Each new row is followed by its nearest point in the smallest flat space through zero that holds the last named rows.

q_763 (6 x 10):
[[  3.3   0.5 -23.1  41.7 -48.8 -61.5 -10.5 -29.8   2.6   1.6]
 [-20.6 -32.6 -17.7  19.8  -8.1 -23.3 -14.5  -4.8 -65.5 -32.3]
 [ -4.0 -32.3 -14.8  52.7 -17.0 -10.1 -27.5 -36.5  20.3 -52.9]
 [-36.9  39.3   6.9  37.4 -22.8 -51.6 -32.8   2.3 -15.7 -31.8]
 [ -9.0  32.6  19.1  14.2 -36.7 -22.3 -13.3 -27.3 -31.9 -37.0]
 [-13.3  13.5  -4.8  28.1 -33.9   3.9   0.4 -27.3  24.4 -15.9]]
New rows:
[  1.7  -8.4  -3.5  23.1 -14.3 -45.2  10.4  28.8  -7.1   1.9]	[ -5.2  -2.3 -14.6  14.2  -5.6 -41.3  -9.4   9.4  -9.4  12.2]
[  0.7   0.0  -8.4 -11.9  24.8 -58.1 -17.6  -2.0   1.3 -16.9]	[ 11.7  -2.6   4.0   8.2  14.7 -45.5 -26.8  11.4  -5.7  -5.9]
[-12.7   0.7  21.7  27.4  -3.2   6.6  -7.0 -10.5 -11.7  11.1]	[-10.3   5.9   0.2   6.9  -7.9   0.2  -1.8  -3.5  -4.5  -8.7]
[ -8.3 -11.5  33.0   6.3 -29.1  -4.6  17.6   7.0  35.5  24.4]	[  2.3  13.2  -4.1   3.3 -12.5   1.4   9.8  -4.5  29.9  19.2]
[  9.4  22.2   2.0 -10.1   5.0 -31.3   8.5  -1.9   3.4   5.6]	[ 11.7  18.5   8.2  -6.0  -3.6 -24.4  -3.3   3.4   1.2  13.1]

q_390 (6 x 10):
[[  3.2 -13.3 -13.8   5.4 -37.8   3.1  17.3 -11.3 -41.8  34.1]
 [ -2.1  18.4  30.9   1.1  11.3  -0.3  27.0 -43.4   2.9 -26.7]
 [ 25.6  -9.6  -2.2  28.1 -19.9  -2.1  -1.7 -62.3  27.6  39.2]
 [ 24.2  -1.5   7.1 -32.8  12.5  49.1   4.2  27.7  -2.3  53.9]
 [-20.0   2.3  28.3  17.3  11.1  10.0  41.0   3.8  -4.2 -36.6]
 [ 24.3  -7.6  19.1  -4.6  -6.5 -34.9  16.4  12.6 -31.5 -37.1]]
New rows:
[ -2.6  -9.5   5.3  16.5  -1.6 -28.0 -15.5 -25.0  -1.2  10.0]	[  6.0  -3.4  -7.3  12.8 -12.2 -19.7  -8.9 -24.0   5.6  -0.1]
[ 11.3   2.7 -14.7   5.8  29.3   1.1 -18.7  19.2  13.6  -7.5]	[  3.7  -1.1  -3.2  -3.5  15.4  -2.1 -19.5  21.4  21.9  -5.9]
[ -5.0  15.0  17.8   4.3 -27.0 -27.3  24.9   4.0  49.5 -19.3]	[  1.2  -3.6  12.3  22.1   6.9 -12.9   5.8  -9.2  21.4 -25.0]

q_416 (6 x 10):
[[ 21.2 -14.3 -12.9  11.9   9.3   2.5 -17.9  12.1 -32.6 -17.9]
 [ -5.1 -18.3  49.9  -3.9 -11.0  -3.7  66.3 -12.9   9.6  18.7]
 [ 31.1  16.5 -25.6  14.5  -7.4 -39.5  16.9 -34.6 -40.2   9.4]
 [ 37.5  16.7  39.3   6.3 -27.6  25.2 -22.0 -10.2 -13.2 -23.9]
 [ 19.1   7.6  54.1  68.1  51.3 -22.8   5.4  -3.0  -4.6  19.4]
 [ -6.0  13.2   6.4 -13.5   6.3  -7.7 -48.6 -23.3 -10.1  37.5]]
New rows:
[  7.5  19.4   1.1 -20.4  11.6  -7.0  44.1 -58.1  40.5  39.7]	[-16.8  25.5  11.1  -9.2 -13.5 -26.9  38.5 -37.2  25.3  37.8]
[ 10.7  -3.9 -21.4  -7.5   2.5   1.3   0.2   1.2 -27.9 -18.3]	[ 13.2  -9.3 -22.7  -2.5  -5.0  -1.4  -2.5   3.7 -23.8 -14.1]
[-19.7   3.2  -0.3 -30.5 -11.6 -21.6  21.9  17.4  -0.2  12.7]	[-17.8  -9.2  -9.0 -20.8  -7.7  -5.4  21.7  -4.6   7.4  13.2]
[ -0.1   0.5  20.6 -55.2   2.3  12.3  -5.4  -3.8  -5.3  -0.8]	[ -7.3 -11.8  14.8 -32.1 -18.9  17.0 -10.4  -5.4  -3.0   9.4]
[ 58.1 -12.3   4.4  32.8  -3.7   2.3   4.1   9.5  -0.5  58.1]	[ 17.8  -2.1  22.2  20.9  13.2 -14.1   3.0 -12.4 -22.1  13.7]

q_572 (6 x 10):
[[-35.7  19.9 -17.5 -43.0 -13.4 -18.6  14.7   9.3  -9.3 -36.0]
 [ 50.2  21.7  -1.6  27.9  12.4 -13.9  63.6  -1.9   5.2  42.9]
 [-13.5 -10.0   2.2 -22.1  48.0 -82.9   6.3 -10.5  19.8 -11.5]
 [  0.5  14.6  44.2 -19.5  -5.5  -3.5  13.8  -4.0   1.5 -21.5]
 [ 33.7 -33.5  -2.8 -35.4   0.5  -6.4  21.7  -6.1  32.0 -25.6]
 [ 77.0  19.5   2.5   2.6  57.3 -16.6  39.1 -38.0  11.5   6.0]]
New rows:
[ 21.6  12.7  50.6  -2.6  -9.7 -19.2  -5.1  29.9 -14.8  26.2]	[-0.9  8.7 47.9 15.8 -6.5 -8.3 12.8  5.0  1.5 15.5]
[-58.1  -3.0 -24.6  25.0  -3.7  -8.3  -0.7 -12.6   3.4   5.8]	[-38.4   0.5 -22.1  10.7  -3.4 -16.6 -15.6  13.9 -10.3  12.6]
[-7.4  1.1  2.8  6.4 14.8  8.9 14.4 -4.8  3.5 -6.8]	[ 4.2  5.6  2.5 -0.7  4.1 -0.8  3.4 -3.3 -1.3 -1.1]
[ -6.2   3.6  16.3  -7.0  -4.9  -4.0 -10.5   3.9  23.2  38.1]	[-4.5 -9.5 16.3 13.9 -3.8 -8.2 -0.8  6.7  5.7 15.3]

q_348 (6 x 10):
[[-33.3  55.5  -1.0 -29.4 -10.6  65.5  28.3   8.5  -0.5  17.7]
 [ 12.2  11.9 -21.8  19.7  33.3 -12.7   4.4  -3.7  18.4  -3.2]
 [  2.9  14.7   5.1  -7.0 -24.7  -8.8  12.1  -4.6 -20.2  59.1]
 [-42.1  22.6  35.4  22.1  -0.3  36.5 -25.9 -34.3  -6.0 -14.7]
 [-30.5  16.4 -31.5   1.9  -1.9  23.2  36.5  27.3  -4.8  14.7]
 [-16.2 -34.9  -2.3  -3.1  19.7 -25.5   4.4 -21.8  28.5  32.6]]
New rows:
[-43.6  -3.1  44.0   9.9  24.8 -33.3  -7.8 -16.7 -30.9  38.3]	[-30.2 -11.4  21.2  24.7  -6.8 -14.5 -12.2 -33.6  -9.2  40.0]
[ -6.2  -2.7 -24.0  -3.5 -26.6 -24.4  17.3  -0.3 -71.1   6.9]	[  0.8  -4.9  -8.4  16.3 -36.6 -14.4   9.8  25.1 -43.2  18.5]
[-28.9  34.3 -18.9 -18.2  -4.1 -17.6 -30.3 -23.0  50.4  -5.4]	[ -7.3  10.3   5.5  -6.3  25.6  10.4  -3.5 -22.7  28.2   2.4]
[-27.2  31.2  -6.3 -19.9 -19.7 -17.2  -4.6   5.4   5.8 -10.1]	[-6.4  9.1  1.0 -6.4 -6.1 13.6  4.7  4.3 -3.5  0.4]
[ 30.6  16.7  -9.8 -22.6 -12.8  39.6  -1.2 -16.8  35.9 -25.7]	[ 20.2  23.0   6.9 -33.4  11.4  26.5  -2.8  -0.4  21.1 -24.8]

q_930 (6 x 10):
[[ 19.5  24.5   9.6  63.1  -5.6 -39.5   3.8 -39.4  18.4  31.1]
 [  3.8  13.6   8.6  25.7  14.6  31.4   0.1   8.8  -3.1 -65.0]
 [ 15.2  -1.5  36.3 -13.8  21.6  -4.7  27.8  11.5  -7.1  13.0]
 [  6.9  -9.9  -7.1  -4.8   3.2  10.2   1.3  11.3  32.7   3.0]
 [ -0.7  -3.8  -3.0 -39.5  21.8   0.8 -14.4   3.5   6.8  29.5]
 [-27.3 -50.1  17.1  -4.0 -36.2 -17.2 -29.5  41.1  19.6  46.5]]
New rows:
[ -8.8   3.5 -31.1 -27.5  -4.2  -9.6 -10.5   6.6   8.1   7.1]	[ -7.2  -5.2 -27.5 -25.0  -5.0   3.2 -10.9  -3.7   5.5  11.6]
[-14.3  -1.8  10.5  16.9  -6.7   4.6  57.8  17.5 -19.7 -10.2]	[  7.2  -7.6  17.7   7.6 -17.5  -0.9  46.3  10.5 -19.4 -18.9]
[ -5.0  -9.1  27.6  45.4  -7.2  16.9 -11.0  10.8 -10.9 -39.6]	[ -8.3  -1.4  26.5  43.4  -7.7  10.1  -9.9  17.0  -8.2 -41.8]

q_903 (6 x 10):
[[ 21.7  -6.6 -19.3 -45.5  43.3  12.0 -33.2 -14.9  70.2  -9.6]
 [ 54.3   7.5 -13.5  13.4  13.7   1.5 -26.6   5.9   9.6  47.3]
 [ 20.7  59.9 -22.5 -21.7  33.9   4.0 -10.9   9.3   0.7 -39.1]
 [ 48.3 -24.1 -23.0  -6.4  -4.3 -10.7  25.9  10.6   5.9  -7.7]
 [ 34.2  -0.2  24.7 -22.8  16.1  10.3  -7.1  19.7  58.9   6.4]
 [ 30.0  54.6  -5.6  24.2  19.4 -15.2  10.2 -10.9  15.3 -17.8]]
New rows:
[-44.6  -7.3 -13.6   6.7   3.9  -6.3   3.5  -6.0  58.1  24.0]	[-23.4 -16.5  13.0   3.5   6.2  -0.7 -10.0 -29.9  39.9   7.9]
[ 11.0  58.1 -18.2   3.9  15.5  -8.0  -0.4 -16.2 -16.4  -0.8]	[ 11.2  51.7 -18.6  15.9  18.4  -6.3  -8.9  -9.0 -15.2 -10.3]
[ -4.6  13.2  10.7 -28.7 -13.3  -1.5   0.7  43.1   2.4  14.2]	[  4.5   4.3  21.1 -19.3  -4.5  14.6  -3.5  35.7  -5.6   2.6]
[ 32.6 -10.5   3.6   5.5  -2.1 -20.7 -28.9 -50.6  -0.2  21.0]	[ 15.4  -9.7 -18.3  21.0   8.0  -8.3 -14.9 -28.1  13.3  28.9]
[ 20.0 -34.5 -18.1  18.0   2.4 -35.8  25.9  14.5  27.4  17.8]	[ 34.5 -33.2  -7.6  13.4  -9.8 -14.8  23.4  -7.2  20.2  10.9]
[ 31.9  19.3 -14.1  -9.6  -0.4   1.1 -15.1   8.0  -8.8 -28.2]	[ 24.2  21.4 -19.0 -12.5  12.6   0.8  -0.4  12.5  -7.9 -16.5]

q_849 (6 x 10):
[[-10.5  61.7 -16.8 -12.8  34.5  39.2  21.1 -13.3  33.0  15.1]
 [ 45.7  -3.6   7.6 -32.9 -33.4 -35.4  19.8  20.3  18.6  42.2]
 [  7.6  13.3 -39.7  28.4  33.4 -24.9  33.8 -21.3  17.5  11.3]
 [ 12.6   5.4 -39.0  -3.0 -24.3  -8.5  -5.1  24.5 -14.4 -11.1]
 [ 15.8 -31.4   9.7   6.9  15.7  28.7  27.4  12.5 -41.0   4.6]
 [  0.1  11.6 -13.0  -3.6  22.7  14.7   9.7   6.0  34.8 -10.5]]
New rows:
[ 19.6 -29.4  19.2  14.7   2.4 -23.3 -17.9  41.6   6.9 -16.2]	[ 13.0 -42.8   8.3   0.1  -9.7 -16.4  -7.6  21.6  10.2 -20.1]
[  5.8  -0.2  16.1  -5.6  17.9  -5.3 -29.0  -8.0  -4.0 -17.6]	[-12.6  -6.9  13.3   2.6   0.5   1.3 -14.6  -4.9   4.0 -11.4]
[ 25.6   4.5 -43.3  -6.7 -39.3 -47.8 -21.0  13.0   4.0  11.2]	[ 20.5   8.5 -38.6  -5.9 -43.6 -51.1 -10.5  15.7   3.4   4.7]
[  0.9 -15.9  -1.5  58.1  29.2  -4.6   6.1  -2.0  -7.7 -11.7]	[ -7.1 -25.6 -10.4  36.2  30.3  -6.8  12.0 -14.5 -10.5 -15.8]
[-49.8 -38.9   1.2  -6.1  -5.8  -3.6 -26.9  -2.1   9.2   7.0]	[-18.0 -16.0  20.2   5.9  -5.5  -7.4 -26.0  -7.0   4.2 -18.4]
[ -7.6 -11.2 -17.8   5.1   9.7  21.9  17.0  58.1  58.1   3.0]	[ 18.2  -6.3 -16.5 -15.7  17.9  17.6  14.1  33.3  49.1 -20.8]
